The rows come from 4 hidden closed curves, with some noise, and rows from the same curve form a group. Each curve winds through 10 dimensions. The rows are also pushed far along 5 directions, which tell nothing about the answers.
In the rows, 128 means zero.
Some rows, each with its group after it:
[151 177  60 158 139 134 162  69 122  93 105 114 143 102  99  89 135 141
  99 124] => Z513
[125 113 118 113 138  86 109 122 116  92 141 143 109 126 133 144  91  60
 167 126] => Z59
[116 115 156  63 202 157 145 141 203 178 191 166 148  83  94 113 119 168
 131 181] => Z513
[109 104 125 135 120 126 181 105 147 128 152 160 116 101  66 102 121 110
 124 141] => Z59
[161 182 144  85 186 172 126 104 198 145 142 126 166 122 123  80 140 140
 116 159] => Z59
[137 114 112 141 151 125 151 158 125 105 143 155 131 127  94 128 113 156
 147 137] => Z513
[ 92  96 207  99 134 123 108 166  99 142 134 160  97 122 201 200 187 121
 158 133] => Z513
[122 141  95 168 125  89 140  96 115  70 124 151 128 137 109 107 132 102
 128 123] => Z513
[118 117 194  59 141 126 112 102 139 133 153 147 122 147 143 126 156  99
 136 122] => Z714
[147 112 127 145 134 195 174 176 147 136  97 155 133 106 157 157 137 149
 108 134] => Z956
[141 153 144  97 133  96  60 127 118 136 119 109 100 161 206 142 158 128
 133 145] => Z59
[119 105 149  73 150  96 127  96 135 116 169 141 121 161  58 135 108  91
 107 120] => Z714
[128 150 123 191  73 128 127 111  99 129 100  78 127 100 196 114 186 149
 118 113] => Z513
[118 154 114 168 121 135 133 105 137 131 121 129 118 145 148 131 141 141
  94 115] => Z956
[129 130 135 155 129 129 117 161 139 129 120 142 156 122 154 120 141 175
 116 159] => Z956
[108 110 145 108 128 124 143 103 132 142 150 102 139  95 116 131 119 126
 126 130] => Z59
[151 180 164 101 128 155  87  99 148 171 132  91 160 159 133  63 136 211
 116 137] => Z714
[111 122  87 150 126 112 163 132 103 108 142 162  82 127 109 141 137 115
 150 167] => Z513
[131 131  96 101 143  93 129  90 138 123 162  89 137 128  84  89 107 140
 130 129] => Z714
[167 167 120 129 110 111  68 127  80  97  71 138  98 152 235 126 172 137
 150 126] => Z513
[145 113 108 122 177 124 153 138 133  97 150 166 114 125  92 163 124 125
 115 118] => Z956
[ 89  94 167  77 172 171 158 162 168 176 148 160 127 111 120 190 156 108
 108 125] => Z956
[132 166  71  79 158 111 114  83 121 102 118 167 110 139 149  91 164 117
 139 152] => Z714
[109 134 153 154  92 128 110 127 108 125 110 123 153 132 143 121 149 116
 123 135] => Z59
[144 142  90 123 151 162 169 118 125 117  91 154 144  91 117 113 130 169
 120 121] => Z513
[ 98 137 127 106 155 123 122 123 133 129 122 169 125 157 113 150 113 121
 121 142] => Z513
[132 150 126 131 127 166 103 146 151 139  92 152 157 141 175 117 144 127
 111 116] => Z59
[143 170 111 128  87  99  73  75 126 132 112 106 143 189  57  63  55 102
 106 124] => Z59
[150 135  84 150 128  88 107 134  96  62  98 167  80 151 152 171 144  28
 132 118] => Z956
[101 136 133  84 150 111 110 102 119 133 152 152 116 151 127 134 133 135
 124 170] => Z513
[122 156 151 140 153 151 133 133 146 118 116 175 124 117 169 144 149 100
 141 156] => Z513
[159 126  98 183  95 112 144 138 105 101 124 117 137 135  62  86  92 167
 132 137] => Z513
[154 159 117 168 119 151 108 161 123 139  82 106 151 131 161 137 153 170
  95 127] => Z956
[159 155 105 151 141 104 137 114 113  72 138 149 120 166  71 108 132 120
 123 156] => Z513
[141 104  99 168  93  93 137 144  41  64 105 164  53 123 157 188 151  66
 164 121] => Z513
[127 108 164 155  98 175 188 109 153 169 153  82 142  91 102 104 121 183
  99 117] => Z714
[122 126 188 122  70 105 101  92 109 166 167  67  98 150 123 102 136 131
 138 139] => Z513
[115  94  94  74 188 135 159 152 131 120 139 220  68 137 130 201 136 107
 112 152] => Z956
[124  95 101 123 165 201 193 162 161 141 123 189 161  53 128 128 171 177
 105  96] => Z59
[152 113 134 167 111 129 144 132 117 110 117 140 128 103 105 121  85 144
 136 103] => Z956
[116 129 101 149 100  75 124  86 116 107 142 110 120 158  75  87  74 117
 143 111] => Z513
[107 104  86 149 100 147 194 105 119 142 123 122 144  61  68  92 108 150
 128 114] => Z714
[181 159  49 175 134 113 140 128  96  59  91 166 114 153  85 112 114 135
 119 129] => Z714
[137 169 137  54 204 162 150  85 193 149 154 175 154 117  74  70 119 169
 116 190] => Z956
[139 161 142 123 148 144 131  97 170 134 136 127 153 148  92  92 102 136
 104 134] => Z714
[132 130 124 151  77 139 106 140 104 164 100  77 114 110 208 131 153 170
 122 128] => Z956
[135 114 146 116 138  97 113 118 132 117 142 168 101 141  91 129  58 106
 147 121] => Z956
[141 142 114 124  64  94 107  59 116 142 140  79 105 171  70  47  54 122
 138 121] => Z59
[100 172 103  89 208 167 135 131 181 144 141 150 172 134 179 119 202 183
 105 170] => Z956
[ 85  70 189 101  91 131 125 147 107 177 166 107  90 130 182 161 152 148
 165  95] => Z714
[121 122 147 144  75 127 102 110 136 151 117 122 130 143 136 102 130 112
  99  94] => Z59
[114 108 153 239  51 137 147 140 120 146 106  67 180 102  79 121  80 149
  93  74] => Z956
[121 148  97 183 103 108 120 107 123 122 131  97 160 128  83  90 105 137
 118 112] => Z59
[144 137  92  59 174 127 118 121 111 103 133 144 107 162 176 135 180 150
 138 129] => Z714
[163 200  55 189 142 128 127 107 134  78  98 138 164 135 114  66 143 150
 112 145] => Z59
[129 125 175  76 124 120  87 142 119 144 143 130  89 197 139 151 132  90
 155 133] => Z59
[116 107 155 141 117 108 117 177 100 106 128 141 113 160 141 159 153 105
 166 124] => Z956
[116 135  70 144 161 181 194 142 148 107  90 178 151  94 150 139 135 132
 117 153] => Z59
[124 143  97 158 152 135 135 140 163 133 125 144 141 124 123 126  96 147
 113 135] => Z956
[115 160 113 147 110 158 160  88 165 155 129 121 150 112 100  63 133 144
 109 154] => Z59
[157 130 104 166 120 136 180 112 125  94 126 135 120 125  95 106 121 154
 109 145] => Z714
[136 122 168 175 117 167 153 156 152 130 115 134 135 110 186 144 163 138
 118 116] => Z714
[116 129  90 143 147 112 145 120 134 101 130 150 142 125 117 107 111 144
 140 120] => Z513
[120 133 113 139 145 159 179 111 177 165 166  99 140 117  61 107  93 163
 102 142] => Z956
[131 119 145 109 124 120 123 119 133 153 140 117 110  97 130 120 133 133
 137 129] => Z714
[143 110 125 130  96 135 157 109 112 137 119  73 119 104 132 121 102 148
 131 110] => Z714
[179 166  99 136 101 106  74 115 107 101  82 152 107 138 185  77 151 131
 136 136] => Z59
[154 137 175  86 133  99  54 141 111 118 120 118 139 165 191 118 153 160
 148 127] => Z714
[140 147  94 137 136 144 142 128 128 113  98 124 162 136  92 111 135 130
 108 108] => Z714
[129  84 165 124 141 137 148 165 135 129 147 140 107 126 128 191 158 103
 109  97] => Z714
[132 141 161 128 139 145 132 111 152 157 151 106 154 146  73 106  97 190
 106 116] => Z956
[152 118 114 115 118 110 122 114 129 106 113 167 107 121 138  99 112 114
 135 135] => Z59

New rows, each followed by its group:
[121 167 141 129 113 151  86 115 160 161 101 129 165 142 169  87 141 138
 101 138] => Z59
[113 109 188 151  99 123 114 138 142 168 157  80 140 132 113 143 135 136
  96 117] => Z956
[128 140 173 155  86 134 111 110 120 163 128  66 158 104 145  99 163 190
 101 120] => Z956
[106 131 114 172  98 116 133 125  93 114  92 141 126 136 117 143 102 124
 124 122] => Z513
[107 122 191  96  96 120  63 120 149 174 141 126 116 176 178 120 159 108
 111 103] => Z59
[144 130 171 109 148 147 111 154 139 111 133 164 115 137 186 150 198  82
 145 124] => Z59
[100  89  82 191  56 133 190 126  84 127 102 104 129  71  91 111 118 126
 144  89] => Z714
[ 97 107 144 125 131 128 159 114 131 147 152 110 121  95 114 151 141 123
 125 106] => Z513
[119 117  98 147  93 142 134 150  91 134  85 122 135 103 148 135 169 136
 125  94] => Z714
[125 135 135  47 230 172 122 167 181 150 132 176 133 111 226 180 198 157
 118 154] => Z59
[112 103 147 130 112 110 140 125 124 123 160 146 105 132 126 112 150 125
 153 129] => Z59
[123 126 108 125 139 119 118 133 128 134 140 140 127 148  96 127 120 152
 113 118] => Z714
[122 117 153 130 120  80 116 121 114  89 140 168  91 148 138 128 159  79
 153 130] => Z513
[102 119 132 204  99 150 135 185 125 143  86 146 136  80 223 152 171 162
 135 119] => Z956
[160 155  77  84 149 102 123  67 122 100 132  97 115 146 111  92  94 121
 132 125] => Z714
[144 124  58 145 132 105 151 115 114  92 123 109 124 103 131 117 129 127
 134 115] => Z714
[127 151  47 188 169 171 177 163 144  97  73 198 151  71 180 142 163 158
 114 136] => Z956
[111 120  93 135 153 167 166 157 140 123 125 142 143 110 191 147 184 155
 121 142] => Z956
[147 139  60 175  81 146 161 110  87 115  70 107 160  82  81  85 128 159
 104  99] => Z714
[138 169  60 122 206 156 163 132 172 109 135 147 168 136  84 112 126 159
 112 152] => Z956
[125 126 137  66 190  94 107 130 156 117 168 186 121 164  73 129 100 121
 129 182] => Z956
[138 143 110 102 177 116 130 107 157 112 150 148 129 152  69 138 116  95
  91 141] => Z956
[149 140  81 124 183 197 196 117 175 120 118 120 195  54 137  94 135 187
 116 109] => Z714
[147 160 192  89 134  93  53 133 135 128 143 133 114 185 175 100 161 129
 157 181] => Z956
[127  71 117 227  26 121 164 147  66 138 115  67  99  94  89 157 102 126
 120  52] => Z714
[145 116 122 136 120 118 125 141 126 139 122  95 133  94 135 129 137 156
 117 122] => Z714
[125 127 121  90 146  90  79 119 116 114 140 150  97 170 168 156 165 103
 112 116] => Z714
[109 148 131 112 125 119 105 112 134 133 117 133 134 159 142 114 111 118
 125 164] => Z59
[169 108 140 195  68 103  99 166  66  88  82  95 122 107 182 144 135 120
 160  70] => Z714
[141 141  96 149 106 162 156 105 109 126 111 108 134 112 156  93 142 182
 130 109] => Z714
[115 103 189 149  66 102 107 110  97 149 137  93 120 107 137 119 125 138
 137 100] => Z956
[182 179  69 183 117 150 132 132 138 113  90 133 129 117 131  83 129 149
 112 158] => Z513
[125 158 107 145 130 174 162 133 118 122 100 140 135 128 140 132 181 131
 116 145] => Z59
[141 114 117 172  49 120 126 130  63 123 102  58 112 132 182 118 163 170
 139  95] => Z714
[ 94  62 117 173  85 105 151 164  94 142 145 125 103 118  67 170  94 123
 132  77] => Z714
[121  98 197  46 191 180 140 154 186 183 167 110 188  96 113 133 129 190
 126 106] => Z714
[138 136  86 122 156 139 187  86 140 105 148 139 114 114  64 110 114 110
 126 123] => Z513
[182 209  66 153 143 109 109  97 108  53  89 133 154 184  93  62 125 135
 130 158] => Z956
[120 138 103 161 146 202 192 148 157 134  90 174 164  87 127 123 113 159
 118 135] => Z513
[110  81 236 129 102 139 115 160 143 183 161 107 136 108 152 143 121 171
 143 103] => Z956
[172 198 120 109 157 201 141 121 149 127  88 121 164 134 172  86 172 180
 121 172] => Z59
[173 143  79 122 117 117 131  92  98 104 111  68 148 137  61  88  83 149
 124  93] => Z714
[112  84 197 129 113 137 140 183 134 155 155 122 113 116 141 155 149 127
 167 135] => Z956
[129 128 101 158 101 142 156 114 135 127 129 111 127 136 123  96 123 137
 124 110] => Z513
[124 123 141 163 128 117 146 130 108 115 137 109 136 111  89 149 109 132
 140 111] => Z513
[133 132 157 133 129  98 124 114 120 121 172 108 130 165  35 115  94 137
 129 150] => Z513
[124 112 161  84 153 152 119 162 128 140 122 167 135  97 190 147 218 151
 131 126] => Z714
[103 120  84  86 201 150 195 134 153 124 161 200 105 112  86 147 147 137
 132 176] => Z513
[143 118 145  81 168 134 150 134 138 115 157 141 138 125  62 122 154 115
 143 115] => Z714
[114 111 152  70 155 154 158 132 131 150 148 132 119 116 104 149 119 121
 153 159] => Z59
[136 135 127 139 126 150 138 142 153 149 121 143 118 133 109 123 111 126
 123 140] => Z513
[117 126 122  83 129  96  99 117 119 118 142 158  57 187 184 141 141  74
 167 141] => Z59
[153 146 134 137  99 145 115 137 111 125 102 114 119 167 136 120 126 117
 137 123] => Z59
[130  92  57 219  82  84 186 121  81  63 119 159  86 124  35 139  50  77
 136  99] => Z714
[ 89  95 149 102 151 109 137 126 154 143 179 165 109 147  84 146  92 112
 133 130] => Z714
[126  94 129 134  96  90 119 121  98 127 136 110 124 131  90 121  94 153
 123 103] => Z59
[115 106 183 114 125 138  98 187 155 180 152 142  90 136 183 163 164 122
 145 148] => Z513
[157 185 176  83 181 153 112  83 197 140 156 132 149 166 139  80 147 161
  92 170] => Z714
[110 114  63 161 140 136 181 116 139 109 126 168 135 103  72 126  80 123
 114 107] => Z714
[121 152 101 177 149 194 185 147 182 161 126  85 211  91  89  91 120 216
  97 135] => Z956
[117 120 103 156 137 179 195 141 151 135 106 168 143 100  73 131  80 130
 120 125] => Z513
[110 101 100 209 100 137 191 150 129 126 137 122 155  86  34 118  93 137
 126 107] => Z59
[132 150 161 123 150 113 109 125 160 134 153 131 137 156 118 111 163 145
 106 151] => Z59
[120 146 201  69 158 158 120 118 173 181 159 141 129 127 152 100 161 170
 139 167] => Z956
[151 139 124 100 128 108 118 104 107 110 141 119  87 169 159 119 166 146
 126 148] => Z714
[106 132 126 144 154 129 107 170 140 121 132 161 134 128 202 158 194 123
 140 120] => Z59
[ 92  82 183 182  89 109 118 167 120 151 147 104 122 144 121 185 117 120
 113  78] => Z956
[132 102 136 152  81 112 152 102 102 130 151  99  80 134 109 131 112 118
 128 109] => Z714
[117  99 140 143 125 150 175 125 126 142 140 122 149  68  91 134 131 162
 110 104] => Z956
[125 123 135 159 117 121 150 119 141 122 144 139 127 136  97 110 103 142
 121 135] => Z714
